The first 4 rows are patterns. Each new row is the sum of 2 different patterns, raised or lowered, with some noise. Before adding, each is slid sideways (what falls off one end comes back at the other), maybe read backwards, and multiplied by a number that may be negative. Names go in the order of the patterns.
Some rows, each with the names of its patterns after it:
-9; -16; -3; -5; -20; -12; 3; 2; -2; 2; -7; -24; -1; -1; -13; -10; 0; -18; -4; 2; 5; 33; 26; 24; 0; 13; 10; 7; 7
dun
-6; -5; -5; -10; -4; -6; 15; 8; 3; 15; 5; 14; -6; -1; 17; -1; 5; 6; 0; 0; 12; 14; -17; -1; 20; -19; 4; 16; 5
banab
17; 13; -14; 4; 6; 3; -3; 15; -10; 3; 23; -15; -16; -16; 13; -8; 13; 5; -4; 9; -1; 1; 10; -3; -21; 9; 0; 0; -5
Sagut
-17; 15; 19; -10; -17; -6; -9; -15; 4; 1; 4; -11; 1; -8; -4; -24; 7; 6; -12; -19; -9; 18; 17; 5; -8; 2; -21; -13; 5
nezo

New rows, each followed by the names of its patterns:
-15; -14; 5; -5; 6; 1; -4; 4; 9; -17; -4; 11; -11; -12; 1; -1; -12; -6; -3; -3; -13; 6; -14; -15; 12; -1; 6; -19; 2
banab Sagut
-1; -15; -17; -9; -9; -14; -7; -11; -17; -8; -7; -9; -20; -11; -20; -13; -6; -15; -19; -7; -17; -17; 1; -12; -13; -13; -8; -18; -19
banab Sagut
-1; -17; -6; 1; -7; -14; -7; 0; -4; 4; -4; -11; -9; -3; 3; -9; -5; 3; -16; -8; -9; -5; 9; 6; 10; 4; 5; -9; 9
dun banab
21; 33; 23; 8; 20; 18; 12; 4; 23; 28; 21; 23; 21; 3; 23; 28; 9; 21; 14; 2; 13; 34; 27; 40; 47; 37; 23; 33; 31
dun Sagut
-12; -14; -9; -8; 2; -3; -7; -1; -1; 17; 21; 6; -18; -9; -8; -14; -8; -14; -10; -8; -8; -16; -14; -3; -4; -4; -17; -3; -5
dun Sagut
-6; 21; 0; 9; -2; 4; -1; -6; 3; 19; 13; -4; 13; 13; -21; -11; 14; -6; 9; 23; -6; 1; -2; -15; -15; 4; 23; 11; -8
Sagut nezo
0; -6; -13; -6; 0; -40; -20; -2; -17; -15; -13; -4; -6; -11; -2; 28; 13; 23; -10; -4; 12; -9; 15; 0; -8; -28; -12; -16; -30
dun Sagut
-15; -10; -8; -4; 16; 14; -12; 14; 4; 3; 2; -5; 0; 0; 10; -12; -19; -9; 2; -9; -20; -3; -7; 1; -7; -4; -10; -1; -12
dun nezo
3; -7; 7; -6; -15; 13; 0; 3; -1; 15; -2; -18; -7; -4; -15; 6; 4; -12; -6; -1; 13; 3; 21; -17; -5; 8; -12; 5; -5
banab Sagut
12; -19; -25; -6; 1; -32; -17; -2; -10; -16; 4; -19; -14; 6; -18; 5; -25; -23; -17; 1; -14; -29; -5; -20; -16; -6; -2; -22; -16
banab Sagut
0; 13; -8; 6; 26; 11; -16; -2; 1; -12; 10; 13; -2; -2; 19; 0; -17; -6; -10; -14; -6; -13; -23; -36; -8; -4; -4; 16; -4
dun Sagut
2; -13; -1; -15; -27; -15; 17; -35; -19; 10; -21; -19; -15; 4; -12; -19; -9; -23; -13; -1; -24; -21; -17; -19; -5; -12; 6; -20; -2
banab Sagut
-18; -5; -8; 1; -25; -7; -1; -10; 2; 4; -19; 8; 6; -21; 5; -17; -18; -16; 22; 0; -12; 2; -12; -4; -6; -4; -24; 10; 11
banab Sagut
-5; 24; 0; 3; 5; 6; 0; 16; 5; 0; -1; -15; -23; 12; 37; 3; -3; -5; 27; -10; -3; 14; 7; -8; -2; 1; 1; 19; 4
Sagut nezo
31; 56; 8; 9; 20; 35; 18; 31; 32; 10; 34; 33; 16; 29; 13; 14; 26; 14; 33; 29; 47; 40; 25; 36; 28; 16; 22; 54; 4
banab Sagut
-4; 2; -9; -4; 9; -22; -11; -12; 1; -15; 2; 6; 0; 4; -7; -3; -5; -10; -15; -4; 1; 2; -10; 1; 2; -15; -6; 2; -1
Sagut nezo
2; 11; 15; 11; 9; 2; -6; 7; -2; -11; 2; 4; 6; 4; 5; -1; -9; 8; -4; -5; 3; -3; -7; 7; 6; 5; 25; 19; 17
dun banab
12; 5; -2; 0; 9; 2; -17; 0; -3; -5; -8; 6; 5; 4; -3; -4; -11; -6; -2; 7; 7; -5; -3; -5; -7; 6; 14; 17; 23
dun nezo
-8; 24; 22; -18; 3; -12; -5; -1; 3; -6; -12; -1; 2; 29; -12; 3; 9; -6; -25; -27; 4; -14; -17; -3; 13; -15; -14; 11; -29
banab Sagut
3; -29; -18; -2; 18; -11; 3; -3; -7; 20; 20; 15; 23; 37; 16; -2; 2; 14; 12; 3; 28; 6; 12; 15; 21; 10; 28; 5; 4
dun nezo
-16; -16; -11; -17; -12; -14; -28; -21; -15; -9; -16; 5; 2; -31; -22; -8; -10; -25; -5; -14; -3; 15; -13; -24; -5; 19; 7; 4; -5
dun Sagut
-15; -16; -38; -28; -29; 6; -9; -12; 2; -8; 12; -4; -8; 11; 3; 4; -3; -9; -7; 1; 10; -9; -8; 12; -18; 2; 7; 7; -12
dun banab
-12; -2; -13; -16; -8; -6; -11; -5; 1; -15; -2; 5; -10; -9; -14; -6; -10; -12; 6; -3; 2; 2; 1; -1; -3; -13; -8; 5; -28
dun banab
10; 0; 22; 9; 4; 21; 15; 37; 28; 3; -2; 5; 11; 21; 18; 15; 28; 12; 14; 22; 12; -11; 14; -12; -20; -25; 5; 18; 19
dun nezo
33; 28; 38; 31; 37; 34; 40; 26; 37; 41; 28; 39; 27; 31; 45; 35; 27; 20; 34; 28; 18; 25; 31; 21; 13; 25; 9; -8; 33
dun banab
-6; -2; -7; -4; -12; 8; 6; -4; 12; 8; -19; -3; 25; 3; 9; 24; 0; 8; -4; -23; -26; 5; 14; 1; -13; -8; 22; 1; 6
dun nezo
-16; 8; -1; 15; 12; -7; -11; -7; -5; -10; 14; 7; 8; 3; 6; 5; -3; -14; 17; 6; -2; -6; -3; 15; 20; 13; -11; 4; 0
banab nezo
15; -7; -18; 11; -2; -7; -8; 13; 3; -3; 4; 2; -2; -4; -7; -9; -2; -9; 2; 12; 8; -21; -2; 3; -11; 1; -2; -10; -9
banab Sagut
28; -13; 8; 25; -9; 8; -2; -2; 0; 16; -2; 0; 14; -3; 18; -2; 16; 17; 4; 5; 8; 2; 13; 2; 4; 14; -8; 30; 24
banab Sagut
18; 8; 8; 20; 13; 12; 16; 13; 6; 15; 10; 20; 14; 15; 21; 11; 2; 2; 15; 7; 12; 19; 15; 14; 2; 11; 4; 6; 21
banab nezo
1; -9; -1; 5; 13; 32; 30; 34; -3; 23; 3; 0; 0; 7; -11; -6; 7; -19; -7; 8; 7; -7; 12; 6; -23; 1; 2; -5; -19
dun Sagut
-4; -7; -2; -17; -18; -16; -13; -13; 2; 15; -22; -8; -18; -21; -2; -10; 2; 10; 12; -18; -24; -16; -7; -1; -31; -7; -11; -12; -14
banab nezo
29; -3; 5; 16; 28; 7; -16; -5; -2; 12; 4; 23; 15; 5; 26; -20; -16; 22; 8; 10; 19; 19; -4; -2; -4; 7; 0; 7; 15
banab nezo
-1; -7; -1; 1; -3; -11; -1; 3; -16; -5; -7; -3; -7; -6; -1; 2; 7; -3; 5; -4; -10; -15; 4; 8; -15; 3; 5; -8; -6
banab Sagut
-17; -17; -23; -16; -2; -7; -37; -14; 1; -42; -21; -12; -24; -27; -38; -38; -47; -28; -28; -6; -6; -20; -4; -12; -8; -27; -12; -3; -24
dun banab
-7; -28; -9; -20; -23; -2; 5; -10; 6; 12; 3; -12; -16; -10; -27; -9; -18; -6; -20; -19; -22; -6; -7; -28; -25; -16; -17; -28; -3
dun nezo
-5; -27; 8; -12; -15; 12; -17; -19; -7; 7; -20; -21; 0; -18; -3; -7; 1; -6; -23; -8; -10; -24; 3; -5; -7; 6; -10; 13; 5
banab Sagut
-53; -25; -18; -26; 5; -21; -27; 4; -5; -6; -7; -6; -30; -20; -16; -27; -7; -1; -21; -13; 12; -17; -24; -24; -24; -43; -27; -30; -44
dun Sagut
22; 3; -1; 17; 31; 14; 14; 28; 10; 17; 9; 22; 17; 13; 11; 23; 3; 4; 16; 26; 24; 0; -11; 18; 16; 1; 32; 25; 7
banab nezo
15; -5; -23; -12; 1; -14; -1; -1; 5; -17; 6; -8; -17; -10; 15; 14; -16; -10; -15; 12; 16; -1; -5; 0; -22; -9; 16; -19; 12
Sagut nezo
-12; 2; 3; 4; 0; 2; 17; -15; -12; -9; -1; -6; -20; -11; 4; 1; -22; 19; 0; -22; 13; -5; -16; -2; 6; 0; -3; 14; -10
banab nezo
1; 9; -3; -5; -2; -5; 5; -4; -14; 0; 5; 0; 9; 13; 19; -26; -11; -8; -19; -8; -13; -5; 7; 8; -31; 3; -2; -21; 8
banab Sagut
1; -12; -9; -27; 2; 3; -7; -22; -12; 18; 15; 0; -5; -2; -25; -18; -10; -29; 2; 14; -18; -23; -13; -15; -15; 5; -2; 2; -8
dun nezo
-13; -8; -8; -19; -22; -14; -4; -23; -7; -13; 4; -19; -18; -10; -5; 2; -29; -38; -8; -9; -23; 2; 0; -15; 4; -21; -28; -3; -7
banab nezo
21; 8; 16; 36; 1; 0; 6; 27; 10; 15; 10; 7; 21; 11; 21; 23; 9; 4; 13; 6; 15; 15; 25; 23; 9; 13; 16; 12; 14
Sagut nezo
15; -11; -4; -9; -8; -2; 11; -5; -11; 3; 6; -5; -16; 22; 8; -7; 1; 6; -10; 3; -7; -9; 7; -10; 16; 23; 11; -24; 1
Sagut nezo
-12; -15; -35; -16; -16; -2; -21; -10; -16; -13; -20; 8; 0; -13; -10; -6; 7; 7; -1; -13; -1; -10; -16; -1; -13; 11; 10; -4; -18
dun nezo
4; -2; 22; 0; -7; 6; -22; -25; -13; -18; -33; -26; -4; -8; 7; 13; -2; 13; 8; -15; 4; 20; 4; -8; 9; 4; -14; 11; 21
dun Sagut
2; -15; -5; 3; -11; 22; 22; 2; -3; -4; 4; -1; -8; 1; -4; 9; 3; -5; -1; -2; -11; -3; 19; -20; -11; 16; -11; -16; -4
dun banab
-6; -4; 1; 4; -18; -4; 7; -1; 4; 5; -8; -13; 1; 2; -17; -6; 11; 0; 9; 15; 2; 16; 16; 23; 1; 0; -4; -7; 3
dun banab
18; 20; -3; 16; 18; 17; 42; 44; 1; 6; 22; 6; 11; 23; 19; 22; 21; 15; 6; 20; 3; 27; 20; 24; 9; 9; 35; 34; 19
Sagut nezo
-21; -27; -31; -27; -22; -23; -15; -8; -25; -19; -27; -24; -42; -14; -16; -21; -30; -24; 3; -3; -8; -27; -17; -29; -30; -13; -30; -6; -3
banab nezo
-12; -8; -18; -3; -16; -27; 3; 8; 4; -19; 1; -25; -16; -11; -21; -12; -14; -18; -4; 8; -25; -5; -11; -12; -21; -18; 1; -15; -15
banab Sagut
-23; -34; -44; -7; -20; -47; -18; -28; -39; -28; -28; -23; -20; -9; -33; -41; -26; -23; -16; -38; -26; -24; -31; -36; -32; -30; -29; -39; -30
banab nezo
15; 7; 0; 8; -1; 0; 12; -3; -18; 10; 7; -3; -7; 19; 18; -11; -2; 1; 1; -1; 13; -4; 7; 21; -9; -20; -22; 15; -3
Sagut nezo
-20; -10; -22; -23; -10; -7; -42; -14; -21; -31; -18; -5; -22; -13; -2; -31; -11; -37; -30; -35; 3; -16; -18; -13; -28; -13; -7; -13; -44
Sagut nezo
15; 7; -17; -4; 4; 27; 13; 12; -9; 3; -11; -12; 9; -11; 12; 21; 7; -15; -1; -3; -6; 0; -1; 15; -7; 2; -4; 2; -23
Sagut nezo
